The rows of a group lie close to one hidden flat surface of 11 dimensions, which passes through zero. Surfaces can cross.
Known rows, each followed by its group:
[0 -24 16 2 -1 -1 -31 -24 5 23 6 -29 22 14 7 -4]
Q704
[17 15 -56 18 17 -6 8 -11 -20 -1 45 -2 -19 -22 -21 31]
Q951
[33 8 -11 -39 37 -42 -5 -3 45 -43 4 -16 2 32 -1 33]
Q984
[-5 0 -6 -12 17 9 -17 -8 -19 2 2 -13 5 -9 2 -11]
Q951
[-7 -21 -16 -2 -1 -2 14 -14 -9 31 10 12 11 6 8 -7]
Q694
[12 12 40 -30 11 9 13 -2 -5 8 -34 44 -3 14 8 1]
Q984
[20 -4 27 -38 -5 -6 38 -38 0 -6 -36 28 29 -19 -16 6]
Q984
[18 -19 10 -7 -54 23 -11 30 38 -33 7 -19 -14 -8 -12 -11]
Q984
[-33 7 -19 7 -37 5 10 -7 -13 -1 25 -22 7 2 6 -28]
Q704
[-21 15 -15 -8 21 18 35 38 6 7 7 41 52 0 -26 -10]
Q704
[32 6 4 -4 15 32 -16 42 14 23 0 11 -10 -9 -5 -6]
Q984
[45 -17 4 3 41 11 19 8 23 -19 -12 14 27 44 -24 -35]
Q951
[14 23 22 -27 38 -30 -14 -17 19 -11 -10 -25 8 65 1 -4]
Q694
[0 13 -1 -5 -20 -19 24 21 29 -34 -4 7 -25 37 10 -9]
Q951
[-9 30 -28 -30 -41 -17 13 9 -9 -7 14 -66 -20 -28 -28 -26]
Q951
[27 -21 0 0 26 -41 -37 -5 42 23 -5 -39 11 20 31 12]
Q694
[16 -15 9 -43 28 18 -22 -20 -22 35 -16 10 1 -15 36 -13]
Q951
[19 32 -13 1 -15 -25 14 -12 -2 62 20 -25 -3 -1 -10 2]
Q951
[15 36 22 15 -36 49 34 -51 -35 3 23 -3 45 -9 -60 -36]
Q984
[70 16 14 -7 19 41 -10 -14 8 23 17 3 14 13 -13 -21]
Q984
[-9 3 28 11 7 5 10 -13 -1 -13 -31 36 29 -6 16 -8]
Q694
[13 6 -32 7 5 15 0 22 0 -6 25 -28 4 -16 -26 -22]
Q694
[-40 60 11 -35 17 -9 -18 10 5 -6 3 0 42 -8 21 11]
Q704
[-6 -31 -10 -25 -27 -11 29 16 45 -24 3 7 30 20 -7 -6]
Q984
[31 37 6 -13 30 13 1 -14 -20 -12 4 -7 -11 -1 -38 7]
Q984
[-24 18 6 -47 23 -20 12 3 -22 28 -26 14 10 -24 -3 18]
Q951
[-34 17 1 -17 -8 -11 9 38 -2 -3 -14 5 -20 -6 -2 11]
Q984
[45 16 10 -5 0 -4 18 -13 19 -6 5 19 -30 51 3 4]
Q951
[-31 -28 20 5 -1 -14 0 -2 10 18 -3 17 11 19 -18 49]
Q694
[15 25 -26 20 -70 -29 16 -24 52 18 40 14 17 -3 78 2]
Q694
[11 7 43 5 0 -9 -30 -4 24 -32 -28 -16 -3 6 10 9]
Q694
[-102 -16 19 -22 -18 7 -6 -20 -46 -24 -8 -4 14 23 17 -19]
Q951
[-22 -44 -6 17 -48 -8 17 -21 2 -23 -10 -11 11 -45 -8 4]
Q984
[-31 7 7 7 -33 -9 -12 9 9 -4 8 -32 13 -15 -9 5]
Q694
[-26 -18 13 66 2 -10 -39 28 15 -40 -29 -25 11 -60 -18 31]
Q704
[-22 -19 1 1 10 -11 9 -3 -9 5 -13 -2 8 23 -12 -8]
Q704
[-55 19 18 -50 -70 -2 21 19 13 27 12 18 8 10 22 4]
Q704
[-28 -1 -2 31 26 -8 -12 10 -4 72 33 -7 26 33 -37 33]
Q704
[53 3 0 -42 -1 -9 -18 -5 24 37 -4 -12 -10 -5 46 -11]
Q984
[51 -13 4 -2 10 7 -17 -18 4 52 4 3 4 -15 16 6]
Q704
[5 -3 -11 3 3 0 40 -14 -11 -61 -28 40 -15 14 35 -41]
Q704
[15 5 -34 -13 5 -16 30 -22 -15 44 19 0 3 3 2 -13]
Q951
[7 -8 22 28 -27 17 -16 18 29 7 16 -15 -3 54 6 -31]
Q951
[-3 -44 28 -24 -50 10 -1 -2 9 6 -11 -9 -9 -20 -23 13]
Q704
[50 36 -13 -3 -4 2 2 8 29 -33 23 8 -35 18 10 14]
Q694
[10 25 6 -12 26 6 6 -44 -38 14 16 4 -7 42 -8 1]
Q694
[-26 31 -34 28 -14 -15 -12 1 -22 -23 36 -22 -56 14 21 15]
Q694
[7 -4 -41 3 14 3 7 32 -6 -48 8 -34 -25 11 -28 -40]
Q704

New rows. What belongs after each?
[-28 3 18 1 -5 -22 -9 12 21 -19 -26 -16 26 0 17 -13]
Q694
[-2 -38 5 2 -22 -19 -40 -19 12 95 37 -51 -13 82 48 -24]
Q704
[7 19 9 12 22 -13 -23 24 31 -14 4 -14 9 -3 -24 37]
Q694
[30 -19 -22 16 24 16 13 31 13 43 6 26 15 0 0 -17]
Q704
[-20 -20 -22 33 19 -36 39 -25 1 11 -26 2 68 -13 5 -37]
Q951
[80 28 -12 22 11 0 -31 -1 26 2 30 -10 -47 15 29 12]
Q951
[-18 -9 2 -7 -45 20 30 24 -3 -2 -4 43 -16 -34 -5 12]
Q694
[-13 -6 25 -7 -23 16 9 2 -17 8 -22 37 -12 -33 -1 20]
Q694
[46 33 16 25 25 -37 31 -14 29 12 -14 -25 35 63 -39 -37]
Q951
[-1 38 24 -2 -8 -21 21 -53 -24 6 6 12 -19 22 -20 48]
Q951
[-20 -39 32 23 -3 13 -2 -27 -16 -8 -27 16 20 6 4 -12]
Q694
[-28 -12 -18 -7 -30 -4 18 0 -7 -33 1 11 -13 -26 6 10]
Q951
[-28 -10 -7 0 -16 2 18 -15 -20 0 -5 11 11 8 17 -34]
Q694
[-42 -24 -42 -24 -43 18 0 69 10 9 33 30 -49 -1 47 5]
Q951
[-3 -52 -54 27 32 -13 -11 15 -7 20 8 -11 -6 -30 3 6]
Q984
[21 -4 -29 -2 35 1 -18 32 0 -6 -10 -24 -12 -20 3 -22]
Q694
[-20 16 21 -20 48 -1 -26 -27 -34 22 -6 4 9 26 20 3]
Q951
[-10 -5 -12 11 21 12 -34 13 -10 29 12 -14 14 -29 7 5]
Q951
[37 -4 -11 -22 31 14 15 47 20 41 3 20 8 20 -31 -6]
Q951
[-17 11 57 -6 -28 4 -28 -71 -64 18 -13 -2 -65 12 27 28]
Q694
[-65 -1 -45 9 -2 -20 18 -5 -26 -20 19 -11 10 10 12 -18]
Q951
[-3 -13 -1 -35 5 41 10 -10 -28 -56 19 7 -25 25 -47 1]
Q951
[-4 6 9 -42 19 31 -28 -1 -33 27 17 -12 -16 2 -15 5]
Q951
[-7 -25 -19 -20 39 13 23 11 -10 -32 -10 48 8 -7 -14 15]
Q951
[-20 18 13 -13 -24 -13 16 -27 -22 -28 -17 -19 2 -24 -20 0]
Q984
[21 -20 5 -4 -6 -1 8 -17 13 8 8 16 -4 23 3 17]
Q694
[48 -6 -34 -23 48 -3 12 13 2 41 -13 -25 40 -42 -28 -40]
Q951
[32 -45 3 -4 -50 24 5 -6 15 -23 5 1 -36 -4 -2 -3]
Q984
[48 -19 -1 39 44 8 -34 -34 -12 0 -3 -27 5 -37 -23 14]
Q704
[7 41 6 4 -1 17 -3 -26 -27 46 23 0 27 -39 -18 14]
Q694
[19 51 8 -16 0 -8 2 17 33 6 12 4 23 -14 -18 32]
Q694
[7 -10 6 -26 -8 5 10 6 -8 9 -5 16 -33 2 -5 12]
Q694
[53 -2 53 -26 -18 27 -44 -43 -10 19 -19 -15 -23 -40 20 9]
Q951
[-49 -6 -24 22 27 12 -30 21 -18 -17 18 -29 20 3 -6 -13]
Q951
[-68 37 15 3 15 -16 -6 30 -10 -34 1 -10 -1 37 -30 22]
Q951
[34 11 -26 34 52 -23 -6 -9 10 -17 -11 -16 30 -29 2 -6]
Q951
[16 17 19 -29 -1 -10 32 -40 31 -43 6 6 56 45 -28 -2]
Q984
[-9 -16 5 5 -2 3 24 5 22 -42 5 21 12 50 -18 -4]
Q694
[32 -16 -14 -29 34 23 23 34 8 12 -2 38 1 -3 -34 10]
Q951
[-8 -42 20 -47 -48 -11 8 -4 10 48 -8 -8 -9 1 -6 14]
Q694
[25 -6 10 -20 -39 1 6 -10 -5 48 12 -2 -39 -20 -15 34]
Q704
[9 21 -35 -21 -9 -33 48 -32 -9 -29 10 4 -28 25 6 -7]
Q951
[26 24 12 0 -8 -14 9 34 36 -24 -21 -12 -8 -9 -28 7]
Q951
[16 59 -15 13 37 -27 -22 0 -10 -6 3 -12 -33 -5 29 18]
Q704
[-17 -11 40 5 15 20 -43 -1 -6 -9 -25 -12 22 -3 12 -7]
Q951
[14 -17 -31 -10 14 -4 15 33 19 1 -6 10 6 -3 14 -25]
Q951
[-11 3 -19 -39 -41 -10 49 15 33 -7 22 4 38 6 -35 3]
Q984
[-56 -2 -37 -15 -10 -21 10 21 -17 12 -3 9 1 -60 23 21]
Q951
[-20 -44 -3 31 -7 -8 10 -24 -26 44 10 -23 1 15 -45 6]
Q704
[-9 -13 14 -33 29 9 -16 0 -16 -11 -42 38 7 -63 22 34]
Q951
[-8 13 -2 -12 -11 -4 -2 -11 -19 42 15 0 -14 2 9 15]
Q951
[0 0 -26 -2 -10 5 12 6 -18 12 1 16 -22 -28 27 -12]
Q694
[19 35 -15 -13 47 -46 6 20 12 26 -31 23 6 -42 28 39]
Q951
[-6 1 -12 -5 13 11 18 -12 -9 6 22 1 22 44 -17 -30]
Q984
[-16 72 53 19 -3 6 -7 -12 5 -15 -5 6 37 14 -3 10]
Q984
[10 -21 -42 0 53 0 25 23 -20 29 -7 20 19 -55 -57 22]
Q984
[-19 -38 3 -20 -43 2 25 -6 14 -1 5 -9 21 28 -16 -34]
Q694
[-12 -24 17 -13 -14 -7 10 -14 9 11 4 3 15 32 -13 8]
Q694
[-15 30 -19 9 -16 8 8 4 0 20 19 -16 51 -39 -8 -21]
Q694
